The first 9 rows are patterns. Each new row is the sum of 2 different patterns, raised or lowered, with some noise. Before adding, each is slid sideways (what falls off one end comes back at the other), maybe read backwards, and multiplied by a number that may be negative. Names go in the order of the patterns.
(in the rows, 128 means zero)
Known rows, each followed by the names of its patterns:
[117 133 121 122 128 160 155 144 166 150 125 140 160 101 109  96 134 152
 149 107 150 122  89  97 132 129 150  91 126 158 146]
(3)
[151 141 107 146 107 159 115 138 134 129 143 106 132 132 124 160 117 118
 129  96 126 128 106 158 159 130 110 138 105 120 121]
(1)
[152 158  99 103 149 166 164 129 149  89 154 116  92 155 138 151 111 136
 153 111 141 147 120 139 118 105 113 112 118  92 122]
(7)
[163 101 122 127 120 125  91 145 144 105 136 105 131  98 123  98 105 140
 134 112 150 131  91 122 116 135 113 136 146 158 162]
(2)
[ 99 100 116 156 113 161 112 105 111 130 150 124 128 146 145 151 147 132
 150 148 149 121 158 117  91 127 158 143 118  95 139]
(4)
[116 157 160 129 162 126 148  99 160 118 143 145 144 148  94 112 135 101
 104 105 111  98 162 108  88 133 141 101  95  97 104]
(8)
[ 98 100 131 138 102 156 149 165 128 152 135 166 110 134 153 142 147 100
  89 111 120 120 113 117 144 126 141 146 117  95 122]
(0)
[102 137  94 107 147 119 118 138 152 142  91 110 126 156 165 109 140 153
  96 160  89 139 161 151 135 149 134  94  98 130 124]
(5)
[129 128 127 115 157 117 122 167 114 103 155 109 156 110 166  94 115 133
  89 112 143 126 106 106 135 115 116  95 148 119 116]
(6)

New rows, each followed by the names of its patterns:
[157 139 150 147 146 150 160 143 160 160 149 161 186 143 152 154 170 168
 143 137 174 154 155 161 164 182 174 151 153 178 156]
(3) (0)
[133 111 140 128 116  81 114 134  79 133 102 129 153 126  97 102 146 140
  95  86 109 116 120  94 110 134 100 142 110 113 146]
(7) (5)
[134  96 126 124 119 100 122 115 117 109 124 124 103 113 107  92 115 145
 110 116 122 126 133 120 104 121  96  95 124 134 132]
(3) (0)
[125 138 195 128 123 166 134 146 133 159 149 134 174 113 130 145 162 119
 116 135 146 109 104 165 119 126 165 126 178 110 161]
(5) (6)
[131 172 165 153 146 169 112 153 162 151 129 160 176 168 161 144 133 113
 137 133 140 110 185 110 163 126 146 106 121 178 137]
(8) (6)
[128 133  99 125 132  81  83  82  96 103 119  97  69 118 101  82  72 104
  87 108 155 157 116 156 118 123  80 136  95 134 135]
(8) (0)
[100 124  86 122 127 120 110 125 107  93 117 134 119 144 136 149 108 138
 123  94 118  92 112 144 124 104 130 112  82  93 133]
(3) (6)
[133 145 108 170 192 148 192 191 166 159 204 188 141 160 170 179 152 177
 171 163 173 191 188 122 163 151 121 184 158 128 159]
(0) (6)
[ 92 100  85  80  87  94  76 105  79  98  91  75 102 103  81 122 116  90
  73 101  74  92  95 107 107  90 113  93 108  77  85]
(1) (0)
[153 139 134 130 128 135 120 140 146 176 134 116 147 149 154 171 123 144
 161 137 173 127 173 176 156 152 174 129 105 106 150]
(3) (5)
[135 113 111 111 156 120 136 122 138 117 133 136 106 139 152 121 106 149
 127 123  92 131  92 115 141  97 122 136 142 107  99]
(2) (6)
[143 145 102  95  98 110  91 130  93 111 146 110 101  72 131 106  96 105
  82  92 131  96 125 141 123 105 106 119 132  99  86]
(3) (7)
[163 125 174 153 137 158 161 133 147 169 165 153 189 167 139 201 144 144
 145 186 167 172 147 173 173 140 184 171 140 147 143]
(1) (6)
[103 120  80  92 102 114 105  85  72 125  71  94  83  92  83 114  58  83
 106  99  72  63  75  90  89 108 108 106 102  95  89]
(3) (4)
[123 154 153 133 118 133 127 159 125 142 141 143 156 144 130 102 125 130
 115 115 142 101 144  95 130  91 171 135 127 176 163]
(0) (6)
[126 113  86  57 104 120  77  62  91  63  60  80 104 116 104 140 114  58
 137  83  99 126  96 146  81  86 111  35 121 118 141]
(7) (5)
[138 117 132 150 122 127 120 112 111 121 143 120 132 130 152 111 138 139
 116 107 141 150 107 147 161 110 148 107 158  99 154]
(8) (6)
[127 104  77 103  93 119 103 112 120 133 143 142  83  95  97  98 115  68
 114 106  90  97  84 103  96  99  88 105 128 112 110]
(2) (0)
[127  93 119 135 131 123 144 129 146 108 148  67 124 158 101 129 102 147
 141 117  84  80 121 130  99  78  97 109  85 112 139]
(7) (4)
[ 92 155 110 124 113 147 143 101 135 124 104 145 114 114 109 123 133  92
 155 123 133 107 140 125 112 110 144 161 131 144 143]
(8) (6)
[141 144 111 125 131 154 141 133 152 171 133 169 160 145 127 126 141 132
 158 155 143 115 140 130 153 117 111 148 154 130 156]
(3) (1)
[135 131 116  98 106 112 117 109 141  89 119 119 121 116 124 155 138 107
 151 128 144 140 136 115 147 148 110 102 148 157 148]
(8) (5)
[137 148 144 136 118 138 162 136 134 153 155 120 101 141 136 110 173 115
 151 143 156 120 137 178 144 120 152 129 153 161 137]
(5) (6)
[145 119 132 146 151 139 121 142 145 138 143 110 133 153 100 144 105 135
 131 132 123 155 130 114 129 151 131 133 139 109 116]
(0) (5)
[153 152 168 170 157 165 160 175 167 169 185 168 157 156 159 156 166 165
 181 178 170 184 144 169 147 162 175 147 167 142 163]
(1) (0)
[167 181 137 160 159 165 146 178 154 132 165 187 176 177 179 185 154 184
 153 186 166 184 194 151 155 146 144 157 161 184 139]
(1) (8)
[ 82 127 122  54  98 116 118  86 104 129 130 133 115 102 102 104 111 112
  82 119 146  85 116 125 109  70 129  78 115 107 146]
(2) (6)
[112  90 119  97 130  69  98 108 126 132  64  95 117  64 108  63  94 100
 133  96  89 107  85  67  81  84  67  97  94 102 114]
(8) (5)
[132 143 123 113 101 126  95 119 120 106 115 137 122  93 116 137 110  84
  98 111 117 155  94 105 138 105 120  80 108 122 126]
(8) (5)
[145 150 152 132 120 149 134 121 148 159 141 177 145 179 138 169 165 188
 137 168 168 153 149 128 136 144 129 142 130 130 151]
(4) (0)
[157 103 146 125 161 161 173 131 154 136 126 104 143 173 151 115 147 134
 129 106 125 107 114 128 100 132 130 119 119 136 140]
(4) (0)
[121 122 118 138 126 127 156 140 136  94 148 117 133 140 177 163 141 139
 147 139 177 182 109 171 162 139 164 160 130 169 156]
(1) (8)
[125 133 127 121 135 131 132 102 113 125 151 159 119 110 112 134 117  86
 112 121 146 101 137 150 115 111 121 102 144 123 105]
(3) (7)
[101  58  86 103 108 105  88 100 100  90 113  81  95 135 106 100 132 100
  72  91  97  98  74 107  64  80 123  73  85 102 116]
(5) (6)
[177 168 154 133 133 153 135 105 165 104 135 132 164 168 136 146 113 129
 131 183 153 172 127 176 177 130 125 160 119 152 139]
(3) (1)
[112 125 123 128 169 146 109 148 169 148 104 146 155 158 176 144 156 189
 177 154 149 136 116 114 132 164 130 187 120 109 174]
(3) (5)
[166 152 143 147 136 178 149 147 159 148 153 134 163 161 154 180 154 137
 150 134 139 140 123 169 178 154 130 161 130 127 135]
(3) (1)
[ 89  76  95 111  75  52  64 105 112  81 112 108 113  61  95  82  95 114
  99 100  73 105  97  72  74  87  66  85  92  77  81]
(2) (4)
[130 150 164 171 162 172 123 172 141 116 130 188 186 186 149 173 169 110
 151 117 150 143 147 188 181 150 155 116 144 179 194]
(3) (5)
[ 98 105 127  92 109  66  96 109 121  83 126  95  72  55  99  73  66 111
  89 102 130 107  79 101 133 121  54 100 105 126 137]
(8) (5)
[178 220 143 153 186 128 170 156 154 176 155 187 138 135 163 169 153 153
 154 202 133 151 154 164 155 188 145 167 156 174 148]
(1) (6)
[122 122 126 109  90 104 136 120 104 130 105 109 107 102 110 101 109 119
 109 118 104 110 132 111 128  97 128  96 106 131 130]
(1) (4)
[148 124  79  85  96 141 113 113 138 126 119  96 102 100  94 130  87  89
 141  76 108  67 151 131  80 138  72 115  68  74 103]
(1) (7)
[127  98 105 109 119 111 113 116 114 118  95  78 115  97  92 122  99 129
 106 100  98  99 102 124 114 123 103 125 138 111 119]
(3) (5)
[141 107 115 121 115 117  82 123 152 149  89  93 142 162 156 121 135  88
 138 121 105 157 123 143 114 150 144 126 149 149 107]
(7) (4)
[131 152 131 114 145 130 125 165 107 140 137 167 114 112 146 121 115 175
 111 140 152 123 122 121 158 107 114 132 137 109 123]
(7) (6)
[ 84 119 107 113 140 102 108 121  77 116  91 112 103  96 113  98 118  81
 110 114 111 117  97 114  95 112 134 120  93 103  96]
(1) (0)
[144 129 144 147 149 118 144 156 150 130 136 140 162 157 137 126 161 146
 141 161 149 146 119 130 135 117 158 136 140 177 165]
(3) (7)
[156 156 125 119 161 113  77 145 121 133 160  98 138 139 129 131  94 139
 161 145 137 134 142 127 117 153 100 150 125  73 100]
(4) (5)
[102  96 116 124 138 114  99 130 154 101 142 107 139 117 180 166 118 144
 153  89 124 182  98 109  82 132 133 120  68 103  80]
(3) (2)
[144 186 157 145 183 146 156 139 185 168 178 130 149 167 192 171 109 156
 146 154 143 137 199 182 201 187 152 167 173 143 168]
(7) (2)
[142 134 170 181 171 167 164 173 127 150 160 146 179 185 157 164 164 153
 139 133 138 161 137 160 149 154 170 153 170 127 183]
(1) (2)
[142 156 124 153 117 127 141 106 151 123 139 138 141 137 111 145 118 147
 146 111 156 162 142 176 152 138 152 111 115 137 158]
(3) (1)
[100 125 108  97  79 100 111 133  70 140  77  58  68 128  82 110  96 119
 101  52  61 110  76  93 113 120 104 113 133 105  96]
(3) (4)
[ 65  94  85 115  62  94 102  97  85  88 106 101  90 116 118 111 118 116
  82 110 120  77  78  90 107 118 110  89  92  77  77]
(3) (8)
[120 160 129 124 136  93 112 119 109 117  96 118  94 151 116 104 124 126
  95  81  78  95 132 134 167 113 154 131 124  80 153]
(8) (5)
[112 101  95 109 103 139 117 103 106 110 124 127 110  73 103  85 114  79
  84  73 103  80 108  72 114  88 113 141 125 120 157]
(0) (5)
[137 121 137 117 147 100 141 132 109 120 123 101 117 143 127 112 121 116
 122  98  88  95  97 148 115 125 124 103 130 112 105]
(1) (2)
[ 70  56  93  84  90  77  77 113  86 115  97  96 118 110  68 115  99 100
  56  85  96  59 112 100 118 123 104  65  67 108 103]
(7) (0)
[158 173 106 106 118 111 121  71 144 166 143 112  94 156 149 162 114 138
 110 162 107 118 162 113 154 109 144 146 126 161 175]
(7) (2)
[105  93  68  98  80 100  83  85 125 110 100 133 103  61  99  78  99 103
 124 106 149 144 153  94 116 114 125  94  89 137 126]
(2) (0)
[143 161 150 167 165 180 157 160 170 187 180 159 175 156 187 161 161 193
 170 183 169 152 174 138 172 186 166 158 167 149 134]
(3) (7)
[ 88 137  61 150 145 133 171 104 118  96 149 168 139 121 161 161  83 104
 131 153 130  97 137  73 112 105  82 114 127  75 119]
(4) (6)
[ 95 152 106 109 133  87 126 103  71 100  84 118  84  88 124  59  98 128
  88 102  98  94 100  56  79  70 115 145 115  82  99]
(7) (5)
[149 112 130 104 102  94  98  94 117 114  97 161 120  79  88 120  73 105
 155 163 125 108 118 139 117 155 112 117  89 139 154]
(3) (4)
[100 127 144 117 126 114 146 131 107 107 124 129 166 114 148 119 146 184
 148 108 178 137 134 108 152 165 165 123 134 114 127]
(2) (4)
[112  85 151 111 156 148 165 107 143 155 120  86  99 121 130 102 117  64
 101  80 104  71  73 137 133 155 160 131  74 102 125]
(8) (0)
[126 114 143  99 140 137  98 147 154 114 110 152 109 125 113 152 130 103
 119  91 136 127 135 130 126 136 125 123 116 138 147]
(1) (2)
[ 93 101 140 111 106  81 111  88  80 106 106 110 124 116  94  96 134 103
  96 148 116 106 115 128 121 112 147 113 108  79 113]
(4) (8)
[165 126 145 172 157 146 148 157 126 141 134 117 131 150 155 135 166 153
 170 147 141 159 141 170 155 164 155 172 174 133 146]
(2) (6)
[132 123  93 110 102  86  88  91 100  89 117 106 121 116 106 100  91 117
 135  93 124 123 139 144 120  93 131 102  99  97 137]
(3) (2)
[188 140 193 152 127 153 171 177 175 155 159 166 155 168 168 165 181 166
 187 188 155 189 178 159 188 174 151 148 142 176 160]
(3) (1)
[101 121  39  44 100  89 135  66  93  67 116  95  66 106 110 110 130  95
 114 141 147 102  90  67  85  95  83 121  84 148  93]
(8) (5)
[153 140 174 115 123 187 131  86 173 123 171 132 178 102 126 157  86 112
 133 119 118  97 157 106 120  84 143 106 102 140 145]
(8) (6)
[130 108 127 110 128 114 136 120 138 149 140 104 106 102 109 112  96 121
 121 109 123 108 123  95 101  98  91 115 122 114 123]
(2) (0)
[123  99 117 106 123 134 134 103 116 123 127 111 120 130 101 135 151 166
 129 128 114 155 108 145 148 138 142 131 118 154 133]
(3) (2)
